The same things were measured in two ways. Each way mixes the same 12 hidden numbers, adds some noise and spreads widely along 7 directions of its own, which tell nothing about the thing.
Some things both ways: the first way, then the second way.
[  5  12  15 -32 -54   3 -46  -9 -26 -65  -6  33  48   0 -53 -22  13  -2
  -9   5   2  18]
[-23 -25  21 -20 -15  -6  50  18 -16 -22  -1  16  15 -24 -17  -2 -33   8
  12 -44  -1]

[-17  -9  33   6 -19 -30   1  19  -1  16 -14  -8  14  28 -17 -14  -2 -14
 -21  43  30 -18]
[-23  20 -44   0 -45   6  -9 -26   2 -10  28  -1  27 -13  10   6 -14   9
 -26 -34   5]

[ -6  19   9   2   3 -17  -1  -3 -41 -26   5  10  21 -54  15  19  41  17
  43  -7  -1 -22]
[ 29 -55   0 -16  -9 -11  -2  -8   6  10 -22   8  15 -31 -15  47   8  22
  26 -58  12]

[ 12  25 -37  -3 -32  23 -30  11 -29 -44  28  25   2 -44  15  18  31   8
  11 -27 -12  -3]
[ -8 -51  -3   5  24 -11  11  -3  18  -3  -6  11  13 -28 -38   9 -12   6
  28 -57   6]

[  9  -3 -43  21  16  -9 -17 -10  14  40  35 -29 -20 -54  54  11  24  -3
  28 -15 -46   3]
[-48  -5 -18  24  -9   6 -15   1  14  25   0 -20  -9 -16 -14  -9  14  -9
   2 -18 -19]

[-31   5  59  -4 -33  10 -19  -1   2 -16 -24  26   4  12 -30 -35 -37 -24
 -17  37  39  16]
[ -4 -20  24   6 -60  13   4  25 -11  19 -39 -24   7 -27  -9  22  -4  21
  -2 -16 -16]

[-50  18  44 -18  -5  19  20 -14  -8  25 -28  -6 -31  28 -23 -46  -9 -38
 -60  48  16  26]
[ 31  -5   3  39  26  22 -42 -13 -32  -1   1  17  -6  25 -13   5   9   3
   7  35  -5]

[-38  27  36   9  20 -32   7 -18   6  30   8  -2  50 -30  24   5  44   9
  42  28 -10  17]
[-14  47   9  -1  -5  -3  18  26  -3  -9  -1 -10  37   7  11 -64  24 -43
  -6  -4  -4]

[ 17  -9 -45  10  30  17 -27  -3   9 -36  15 -15  19 -23   1  27 -42  45
  46   3 -16   9]
[ -1  -2  32  -3   1   4  -8  -7   7  12 -22  -2  -6 -21 -36 -11  35  19
  -9  -6 -20]

[ 21 -19   5  33  25 -52   3 -14  17  29   3 -38  -2  14   5 -15 -13  -6
  10 -21  -3 -25]
[-14 -13   7  24 -46  -8 -19 -18   2  23 -14 -14 -21 -17 -24  37   0  31
   2  -7 -15]

[ -7  22  -9 -10  16 -30  -3  -5  -9  -6 -10   4  10 -40 -11  11  19  33
  15   3  -7  11]
[ -9 -17  11 -43  -5  -5  14 -25   9   8  33   4  30 -29  -5  12  -4 -25
   2 -32 -21]

[ -9  15   0   0  11  52 -15  10 -15 -26  -8  -1  18  28  -6 -21 -11  41
  13   7 -27 -13]
[ 19  -3 -10  -5  -9  28  -9   3 -27   4  -2  -6  32   3  13   2 -18 -14
   3  13  22]

[ -9 -15   7   6  -9  -5 -20   3   6   2   3  -2  16 -18   1   4  -4  -7
  10  33  12   6]
[-37 -13  42  15 -47   2  15  16 -17  11  17 -25 -20  -9 -19 -30  12  39
 -10  -7  33]

[-27  20   1 -11  -3  22  -1   0 -14   2  -6  38  32   3  21   1  24  -3
  16  13 -28  24]
[  2 -64  26  27  27  12  -5  13 -31  -9  17 -31  28 -18 -14  41  -7  12
  35 -16  14]

[-25 -19 -10  -3  21  42 -12  -4  24  15 -12 -11 -49 -19   8 -10 -34   1
 -29  19  -4  63]
[-66 -17  24 -43  -2  -4  22  20   6  32   7 -35 -41 -27  -9   2   5 -24
   6  -3 -22]

[-21  24   6   2 -20   4  -9   3  -6  19   1  16   5 -19  38 -17  19 -11
   1  21 -31 -16]
[-30  11  19 -30  -8   6  -1  -6  11   6  26   6 -19 -20  -2 -12 -26 -54
 -13  45  17]

[-27 -23  25   7  50 -27  17  -3  15  34 -11 -22 -25  25  -5 -14 -21   7
 -15  35   4   8]
[ 10 -43 -17 -15 -45   5 -18   3 -16  13 -46 -27   3 -26  28  25  20  16
   3 -27 -27]

[-36 -16  37  11  43 -48  15  -1  -1  30 -31  10  13 -41  32  15   9  22
  43  30   2   9]
[ 34 -47   2 -21  -1 -31 -17 -25  20  -7 -27 -40  29 -48  12  42  12   7
   3 -32 -24]

[  8 -13   1  13  49 -43  17  -2  -9   8  14 -28   1  17  12  18  13   5
  10  -5  -1 -19]
[-16  -3  53 -15 -16  24  24  14 -43 -15  17  22 -51  33  -5 -39  15  -7
  -8   6  24]

[ -2  18  19 -10 -22   1  29   1   2   5  22  37  41   4  21   4  43 -31
   0  -2 -11   0]
[-19  -3  35  18 -32  22   3  16 -16   2  22   6 -11   7 -14  16  23 -13
   7 -19  24]

[ 13 -28  40 -16   4  27 -16   0  14 -14 -21   8  -4  40 -29 -28 -17 -26
 -34   2   9  20]
[ 12  31 -15  21 -15  25 -25  15 -17 -23 -45  -6  -8  21   4 -18  43   3
 -35  -6 -40]

[ 38 -33   0   6  44  33 -10 -21   4 -35 -22 -10  -6 -32 -35  -3 -26  17
  15 -23   3  10]
[ 54  -2   2  57   2   9 -53 -39   1 -10  -9  -5  23  15 -13   6  40   4
 -10   1 -17]

[ -4   1 -13  11  11  -2  18   0  28  11   3  21   4  -3  13   6  -5  -1
 -21   2   2  23]
[-12 -48 -12  -7 -68  11  -6 -13 -27  34  -3 -41  16 -18 -13  54   6  -7
  19 -49 -22]

[  0  27  43 -32 -23  -9 -28 -13   4  10  -8  31 -12   8 -24 -40  50 -41
 -50 -13 -11  25]
[ 15 -76  34   9 -18  24   6  21 -36   8 -16 -16  18 -19 -14   4  -9   9
  22 -14   4]

[-48 -14  38 -17   6  14  13   7 -12   9 -42  -1 -14  -5  -8 -16 -34  11
  10  48  17  17]
[  9   9  -1 -26  12  10   5  -6   7 -34   3  -3  27 -19  34  31 -33 -32
  -9  -4 -18]

[-23   6   9  -9  12  41  16  -1   5 -20  -9  13  32  29 -16 -14 -22  26
  -8  35 -16  25]
[ -6 -34  35  -9 -19  18  -4 -12 -28  27  36 -10   0 -13 -21  34  -1  12
  17   2  42]

[-43  20  -3  25  14 -23  38  35   8  42  15   7  23  65  47   6   0  21
  -2  36 -13 -20]
[-32 -34   5  -5 -20  -8  -3   2 -11  25  17 -23  -9 -24 -21  27   9  48
   9 -27  21]

[ 25 -24 -20 -13   0  -5  -3  20  40  25  10   0 -24  16   3  -4  -5  -4
 -21 -19 -12   1]
[ -9 -32  72  -2 -25   5  13   4  -5 -17   7 -15 -21 -24   9 -18 -14  -5
 -11  23  22]

[-12   5  28 -26  -4  32  15  -5  11  -2 -26  21  21  -2 -22 -19  21   3
 -19   5  -5  38]
[ 54  -4  -3   5  -5  -5 -29 -17   4   8 -24 -20  43  -8  19  33  25 -18
  10 -13 -17]

[-41  -7  41 -21 -17 -11  13  13  21  43 -14  22 -28  23  12 -22  -8 -35
 -34  32   9  33]
[-12 -36  44   9 -57  45  17  37 -49  10 -20 -39 -16   4  10  14  -5  21
  -1 -10 -24]

[ 39 -46 -10  -8  -3   1 -28   2   9  -8  24   3 -14  21  -6 -22  -6 -13
   1 -34 -38  -3]
[ -8 -40  32  26 -24  24  15  14  -4 -38 -33  -6 -16 -24  34  -5 -41 -29
   5   0  -3]

Other things, the second way, with their names:
<1007>: [-68  33  37   2 -17  27   8  28  -1   8  18   8 -41  -2 -30 -35  44   2
 -24  -9 -23]
<234>: [-37  33 -18  18  -9  27 -21   0 -14 -14  18 -31 -14  20  21   9  24 -29
 -25  -9 -49]
<217>: [ 36 -48  35   3  -2  18   7  -8 -31 -35  -2 -18  22  -4  25   5   0  -6
  10 -18  16]
<499>: [-14  14  28  -4  -5  33 -15   2 -19 -10  34  -1 -12  15   8   9  15 -62
  -9  19   0]
<718>: [ 36 -36  13  20  -3 -11 -39 -35   6   2  10 -10 -11  -8 -19  84  24  43
   3 -25   5]
<590>: [ 10 -17   0  10  30  -8   0   8 -17 -38 -12  -1   0   7   7  -4  -2   4
   3 -21 -12]
<185>: [-13  -5  -4   5  -1  15 -18  -8  12   6  -7 -16  20 -28 -15  20  30  29
 -13 -37 -54]
<692>: [ 12 -25   5  41 -55  23 -15  -5 -30  -5 -28 -29   5   8   0  -3  10   9
  -3 -14 -21]
<626>: [-31  67   6 -19  -8 -36  -7   5  41  17 -14   3 -14 -22   3 -21  30 -23
 -18  22  -7]
<425>: [  4  12  46  30 -32  33  15  18 -48 -22  14  18  -7  35  25 -20 -33 -53
  10  36  29]
<844>: [ -6 -10  11  -9  15  13  22  18  -5 -50  -8   3  -1  -7  22  11 -29 -34
  -4 -22 -20]
<544>: [-32  12 -17 -10  -5  15   5   4  10 -18  34   1   4   0   5  15  -8 -41
  -9 -35  -3]
<471>: [-16  -4  14  27 -34  10  15  19 -18   0  -6 -11  22  -7  -2  17  16  12
  13 -48 -34]
<973>: [-17  -4   5  12 -40  12   5  14  -9  12 -32 -26 -32   9  35  18  10  -7
   6 -18 -30]
<426>: [  5  -7  22  13 -45  25   1  15 -33  -4 -11   2   8   2   5  -2  34  29
  -6 -33  -4]
<195>: [ -9 -39  34   4 -40  39  -5  -6 -36   9  20  -6 -34   5 -41  51  -8  33
  -7 -15  21]
<251>: [-25  30  33 -12 -28   4   3  14 -18   1 -13 -10 -37   8  -3 -59  36  12
 -35  22  -6]
<155>: [-38   8  20 -18 -11  13  10   1  -5  16  29   5 -10  -8 -11  17   5 -40
  17  -9  14]
<101>: [-20  18  69  -1  -3  28  36  40 -11   2 -14  -8 -17  12  -6 -33  -5 -52
   0  26 -18]
<699>: [  4 -17  -7 -15  16 -18  12  -4  13 -35 -17  22  12 -29   8 -19 -22   1
  -2 -28   5]
<952>: [ -2  53 -11 -18   4  11   2  10  -3 -10  -8  36  14  11  -6  -2  -3 -47
  -7   3 -16]
<264>: [-21 -17  22 -25   3   2   7  13  -9  -9   5 -21   3 -24   3 -13   7 -13
  -7  -5  -7]
<835>: [-18  30  16  -3  13 -14   4   3   4  -8 -13  18 -42  12 -12 -17  38  30
 -16 -21 -25]
<625>: [  8   7  49 -14  -7   7  12  -1 -14   1  -4 -18 -30  23   0 -27  13 -33
  -9  20   1]
<6>: [-50  -4  22 -16  -9   6  19  40  -1  -8  12  -5  12 -36 -15 -27  15   2
  -5 -22  24]
<981>: [ -2   3  21  26  -3  16  35  18 -15 -27 -21  12  18  11   7 -56 -41 -48
  13  -4 -13]
<800>: [ -1 -57  23   4 -20  19 -16   4 -17 -24  16  -9   1 -30  -7  34 -12   7
  -6  -5  23]
<278>: [ 23 -36   5  26   5  44 -28 -17 -16 -47  15   4  27  -8   7  30 -21 -31
 -10  -7 -30]
<833>: [ 18 -11  34   2 -32  14  39   4 -33 -25  -9  11  22   4   8 -16 -31   0
   1 -20   4]
<256>: [-23   3   0   6  29   0 -31  15 -10  -6 -10 -11 -18  -8 -25   5  35  -2
 -11  14 -28]
<338>: [-21 -10  32  13 -32  15  32  38 -51  20  10  -5   4  17  -7  22  17  19
  39 -42  23]
<821>: [ 35  -8  57   9 -24  -3   5 -13  -5 -18 -11  -4  -6  -5   5  34  -5   9
  -1   2   5]
<198>: [ -4 -37  27  26  38   1  14   1 -10  -8  -2   0  12 -11 -18 -27 -14   0
  31  -3  15]
<402>: [  9  26 -16  25 -17  13 -28 -40   5  -5  14  17  35  -1 -24   5 -30 -48
  -8  19 -14]
<1015>: [-10 -60   3 -31 -54  41  37  27 -40  20 -23 -21 -10   3  -7  27 -15  24
  12 -68   8]
<592>: [ 44 -15  10  25  10  12 -35 -34  -4   5  -7   5  24   5  -3  17   6 -43
  22  14  -7]
<970>: [ 10   9   9 -29  -1  -4   2   9   5 -41 -29  -7   8 -21  39  21  -5 -52
 -13  -5 -45]
<950>: [ -7 -27  14   8 -59  35  31  42 -44   8 -22 -12  25  -5  38   3 -28 -25
  30 -22   9]
<704>: [ -9  -5  -3  53   5  24 -52 -37  -1 -11  54  -9  10   2 -27  15  24  -9
 -10   0   8]
<874>: [ 32 -49  23  -3 -52  11  10  16 -46  -5 -42   1  -2   0   9  23 -13  15
  15 -21  28]
<211>: [-33  -3  12  -3  14  12  -7   2  13  -4   7 -10  -3 -22   9  -4   8 -64
   8   7  -9]
<255>: [ -3 -18  26  21   7  19  10  11 -48  -3  20 -29  21  15 -29  13  -8  27
  12  -4  16]
<12>: [ 10   0   2  13  12 -24  -7   4  28  -6 -24  19   3 -14  10  30  35 -13
  27 -52 -13]
<325>: [-19   0  37   2  -2 -20   3  14   1  17   0   4 -13 -19 -14 -26  22   7
   9  12  -8]
<807>: [-56 -24  22 -23 -13  17  12  31 -16  19   6 -39 -35 -15  -4  51   3 -21
  13 -12 -18]
<497>: [ 14  27 -29 -10   3   5 -27 -10  14 -21 -21  -6  -7   9  37   6  26 -41
 -20  -8 -17]
<992>: [-13  -6  41  41 -14  20 -19 -14 -12  -6  21   0 -26   7 -31 -10  -1 -25
  -5  29   5]
<222>: [ 63 -21  49  28  20   8 -32 -27   5  23 -41   2 -10   1  -8  -3  41  10
  11  26   0]
<342>: [  5 -56   0   9 -31  44 -15 -12 -36 -12   8  -9  20 -12 -30  21 -23  -4
  -5 -16   2]
<212>: [ 39 -37  12  -9 -42  24  -4   2 -24  30 -37 -17  39 -10   6  27   0 -38
  25 -11  -7]
<830>: [-28 -29   7  14 -13  17   1   8  13   8  24  -7   3 -23 -31  20   8  43
  -7 -53  22]
<91>: [ -2  33   9 -14   5  44 -26   3 -23  -5  13   7 -15  22  -8  -4   7 -49
 -26  47  -2]
<536>: [  1   9  43  19 -31   0  20   6 -25 -14   4   7 -12  14   8  -6  -5  14
   8  -6  44]
<138>: [-64   3  41  -7 -41 -21   9  -9  20  22  30   3 -60 -21 -18 -13  13 -10
  -8   6  -5]
<422>: [-17  -8  21 -39  20  -9  14   7  13  16 -17   2 -37  -9 -27  11  31   5
   6 -33  -6]
<455>: [-12  -3  36  14 -36   9  25  40 -49  26 -31 -16 -14  19 -11 -14   9  10
  30  -3  13]
<576>: [ 24  11  13  31 -17  35 -42 -18 -17 -13 -16  -2 -13  14  15   3  14   8
 -27  29 -28]
<382>: [ 14 -12   4  22 -16   3 -14   1  23 -11 -50  -3  16 -36  11  -5 -10 -16
  -5   3 -31]
<617>: [  8 -22 -21  -9  13  15 -16 -26   7  16   6 -16  32 -19   6  36 -18 -30
  21 -15  -6]
<207>: [ 13 -66  21  -3  24   1 -14   0   1  -7 -23 -33  23 -42  -3  18  18  -3
  17 -21 -30]
<136>: [ 24 -25  24  33 -13  -2 -12   4 -29  31 -31 -32   7  13 -46  23  24  26
  23 -14 -22]
<379>: [-19  49   8   9   3  26   2   6 -16 -29  10  22  -9  24   0 -21  12 -21
 -26   0 -41]
<912>: [ 11   6  21  32 -67  44 -43  -9 -23  -1   2 -17 -15   8  28  20  38   1
 -36  13 -43]
<451>: [-30  32  -9  40  -6   9 -14  31   0  -2 -20 -15   7  -6 -16  -5  37  31
 -12 -27 -44]
<476>: [ -4   3  20 -12  15 -23 -15 -22  14  23   0 -16 -21 -15  -7  21  30  23
  -1   8 -27]
<749>: [ -2 -22  -3   1 -29  33 -16  -4   3 -25 -25 -12  15 -28  14  -7 -19 -46
 -14  -7  -7]
<70>: [-50   0  -6  17 -31   5  36  48 -25 -28 -15  -1  -7  -2  20  -5 -35   2
   3 -36 -23]
<853>: [ -8 -41  29   7 -40   9   1  -9  -7  13  -2  -5   3 -24 -29  31 -20 -24
  25 -11  13]
<647>: [ 13 -36  35   9   6   0  25   4 -14 -11 -19 -14  25 -15  -3  15 -26 -13
  26 -18 -14]
<1010>: [ 24   6  20   2  -4  -4  -5  -3   2 -12 -39  15   3  -3 -17  -3  14 -16
  -1  -4 -14]
<493>: [ -6 -17  43  23 -53  17   2   9   2   2 -21   0 -27 -15  -1  33  -5  11
  -5 -12 -20]
<428>: [ 24  17 -14 -17  -4  -2 -31  -4  16  30 -25   2  12 -12  10  23  10 -33
   4  28   7]
<690>: [-32  35  11  -6  -9 -19  -4  27  21 -17 -10  23 -24 -22  -9  -7  25 -12
 -16  -4  10]
<553>: [ 34 -42  40   5   0  40  -8  -2 -41  29  -3  -5 -11  23 -34  30   4  20
  16   7  24]
<506>: [  8 -45  21  44  -6  24 -13 -10 -15 -36  18 -13  40 -30   2  25 -43  11
   4  -2   0]
<545>: [ 33 -15 -17  11 -13  41  -5  -6 -32  -3 -28  -6  31  10  23  14 -12  -5
  11 -29 -32]
<276>: [  3  -2  44  -4 -21  27   3  -5 -38  17  18 -20   9  10  19 -49  -7 -36
  -4  54   2]
<881>: [ 22   3  55  19   6  21 -14   1 -36   3  -1   3 -32  40 -17   3  42 -12
   5  20 -18]
<468>: [ -1 -10 -18  27  17  -8 -29   5   1 -24 -24  -6 -10  -4  12  -9  13 -25
  -2   3 -33]
<408>: [ -9 -31   7 -28  13   0  12   2   0  -8 -13 -16  -4 -27   0   2 -20   2
   7 -10  22]
<932>: [-17   2   4  10  -4  13  -8  16  -6  -6  -2 -11  14 -18 -28  36  17  36
 -13 -33 -17]
<642>: [-49  43  48  17  18   2  25  35   3   7  51   3 -18  18 -14 -25  45   1
   2 -19  11]
<187>: [-31  -9  57   6 -27   7  32  20 -41  11   2  -5 -24   6 -13 -46  -5  -5
   8  17 -19]
<603>: [-27  54  11 -23 -28 -11 -20 -16  31  34  10  -6 -28 -12 -22  15  29 -23
 -24  21  -2]
<394>: [-16 -32   2 -12 -19  27  -2  10 -14  -4   2 -15   1 -16   4  22 -16  -9
  -5 -15 -19]
<18>: [ -3  47  45  39  10   6  12   3 -29 -15  21  26 -12  38 -16 -48   9  13
  -6  27   4]
<518>: [ -3  23   8  10  -9  -4   6  11   8   2 -28 -30  -5  12  10 -11  28   5
 -14 -26 -61]
<60>: [ 30 -31  26   9 -18  20 -14 -37  -9  19  11 -11  20   1   1  19 -10 -59
  24  13  12]
<135>: [  2 -24 -13  -4 -50  18   1 -19   7   9   1 -21  30 -19  12  35 -30 -31
   4 -36 -11]
<987>: [-29 -38   3 -15 -12  31  20  18 -22  11   8 -24   0 -10  14  19 -16   3
  10 -35 -12]
<646>: [  1   2  14 -52   5   5  23  -5  -7  -7  -7 -10  13 -17  37 -22 -19 -42
  -6  12   0]
<779>: [-37  -7  44 -11 -53  23  19  16 -67  15  31   4 -42  27 -37 -10   0  12
  -4   7  27]
<220>: [ -9 -77  34 -13 -30  20  -7  -5 -32  -7  18 -10 -29 -20   4  52 -31  -6
  15   3  28]

Some of these things the first way, each followed by its name:
[-60 -11  52 -31 -19  -1   7 -14   3  17 -17  30   2 -20  -6 -38 -21  -9
   7  60 -15  35]
<506>
[-21  15  16  12   1  19  -9  23 -36 -49  -7  21  25  42  -7  15 -12  12
  -4  19  30  11]
<422>
[ 12 -25 -30 -12  -2  16 -31   4  22   3   1 -21 -13 -32   3   7  -8   0
  -4  15  -5  15]
<251>
[  6 -12 -28 -22  19  60  29  -7  28  11  -5 -33 -37 -32 -28   6 -13   4
 -15  -8  14  45]
<642>
[  9  10 -10 -24 -43  21  14   3  -9  -5   6   6   1  -8 -30   7  40 -47
 -42  -8  33  22]
<12>
[-10  -1  17 -18 -33  -5 -27  -3 -22 -20 -25   5  12   5 -37  -7  -9 -36
 -18  30  33  20]
<379>
[  1  -9  20 -18  25 -23 -42 -18   6  12  -8 -16   8 -17  -8  -8  37   7
  17  -8 -24  37]
<264>
[ -5   8 -58  -3 -21  38  -3  38 -11 -16   2  -2 -25  18  -7  17 -36  12
 -20  14  19  -4]
<545>
[  2 -13 -13  18  37  27  19  11   5  10  -5   6 -47  36  13 -17 -33   2
 -27 -13  -9 -18]
<468>
[ 17  36 -25   6 -29  18 -40   0 -42 -48   0 -17  24  -6 -23  10   3  -3
  20 -12  28 -28]
<952>
[-24  22  -1 -14 -14  82 -19  13 -27 -56  -6  40  18  16   8 -13 -28  20
   8  19 -20   8]
<91>
[-10  14 -31  19  21 -14  56   5  20  46  18 -37  10  23  14  27   1  -9
  -3  11  23  -4]
<338>
[-15 -26  41  29  44 -57   5 -14  11  13   9  -8  15  23   4  -7 -15   9
  22   8   4   7]
<692>
[ -1 -52  12 -18  20  49 -20 -17  -1 -19 -33   4  -6 -14 -20 -18 -25   0
   2   8 -18  57]
<234>
[-33 -21  19 -23 -25  82 -37 -17 -28 -52 -31  43  15 -31  -9 -16 -25 -18
   2  37  -9  73]
<807>
[ 38   0 -34   5 -35  34 -32  10  26  -8  -2 -20   5 -10  -9   6   1 -22
 -23 -21  24   9]
<603>
[  1 -14   8 -23   3  38 -32  -6 -19 -35 -14  24 -10 -25  -5 -24  -7  21
  18 -13 -40  14]
<394>
[-24 -10  10 -19   2  -2  22 -10  56  73   8 -33 -35   0   9 -19  -8 -30
 -23  16  -2  47]
<451>
[-17  17 -46   4 -18  36   3  19   6  10  11   2 -21   7   8   7 -24 -11
 -35  33   6  12]
<198>
[-39   9 -18   5 -22 -28  18  39 -12  36 -14  16 -14 -12  45  42  -9 -28
   9  39  51 -19]
<970>
[  9   3 -42  14  -4   3  17   1  -4  21  17 -35 -27 -21  13  13  -6 -23
   7  -7  20 -35]
<425>
[-49   0  44  16  35  -5  16 -12   3  22   1  10   5  27   8  -9 -18 -20
  -7  55   7  36]
<211>
[-27   2  25 -24 -35  18  29  24  15   0   4  42  -2  41  15 -13 -10 -23
 -45  18   6  21]
<195>
[-15  54  -1  28 -34 -39   4   7  -8   9  21  25  47  14  34  -4  18  -5
  15   4  -8 -41]
<402>
[ -1  21  10  -6 -41  38 -58  -2 -30 -60  -9  39  32  -6 -20  -7  -4 -12
  16  -7  10  26]
<101>
[-18   9 -10   5 -11 -13  -5  34   6  36  15   2  12  26  55  12  29  -4
  -2  19 -25  -5]
<408>
[  8 -19  10 -36 -13   9   6 -12  25  -7 -12  -7 -16 -29 -41 -23  -9   2
 -26   1   3  25]
<833>
[  5  43 -30  12 -47 -40 -12  22 -17  -1  15  18  47  37  21  22  39 -33
 -22   5  18 -34]
<779>
[-19  17  20   2 -10 -12   0  32 -24  -6   1  54  26  42  28   3  10  -7
  13  16  -6 -39]
<800>
[ 10  -4 -19  24   4  -1 -36  15 -30 -33 -10  -5  13 -27  10  37   4   9
  31  -9  32  -3]
<625>
[-38  28 -30  -6 -22  16  48  20   2  14   9   9  18  23  15   2 -23  19
  -8  39  -6 -10]
<18>
[ 10  39 -18  24 -39 -44 -19   7 -10   0  41  21  41  -2  32  21  45 -26
  15 -24   5 -22]
<853>
[ 15   3 -40  10  -1  25 -27   5  -3  -8 -21 -15  20 -13   5  19 -11   2
  20   1   6   3]
<255>
[ 19   5 -20   0  19  19 -15   0 -19 -24   6  12  24   2   7  18  20   9
  29 -26 -18   1]
<499>
[-16  -7  -7  13   4   0  -8  14 -45 -21  -6  21  -3 -10  24  14  -8  -4
  24  17   7 -29]
<220>
[-14   8 -12  37  15 -35  -9  -7 -11  32   7 -48  31 -49  42  25  15  10
  69  23   1 -30]
<626>
[-40 -13  22  10  -6 -13  44   3  -8  13  -1  -7  41  -7  14  12  -7  -6
  23  60  21  -9]
<536>
[ 13 -23 -46  -4   8  53  28  41  19  14   9   1 -32  10  39  21  -2   8
 -18 -15 -11  -7]
<497>
[  1  17   2  11 -13  27 -22  -8   5 -28 -20   2  -3  13 -38 -10 -23 -14
 -34 -14  51  37]
<136>
[ 14  -8  37   7  25 -45 -10 -10 -11  21   1 -25   2 -10   7   0  53 -14
  22 -33  -2  -2]
<544>
[-20  14   3 -28 -12   2  -2  15  29  34  -7  42 -12  25   8  -6  21 -30
 -51  17  -8  51]
<207>
[-31   4 -19  17  13 -14  24  29 -25  20  -5   2 -13  -4  47  31  -3   4
  17  22  16 -24]
<590>
[-10 -11  45 -15  15  -2 -19  -6 -34 -38 -22  34   1  17 -30 -21 -18   3
  15   2  -3   6]
<278>
[-18  10 -12  25 -10 -48   6   3 -15  13  18  14  13 -24  33  13  11 -11
  13  19   0 -22]
<138>
[-10   6 -28 -39 -41  48 -25  17  -1 -36  -5  51  26 -19  -8  -1 -14  22
   5  21 -35  39]
<185>
[-20  11  26 -24   2  22  21 -30  15  14  -8   7  -7 -29 -14 -28  19 -19
 -31  10 -13  47]
<592>
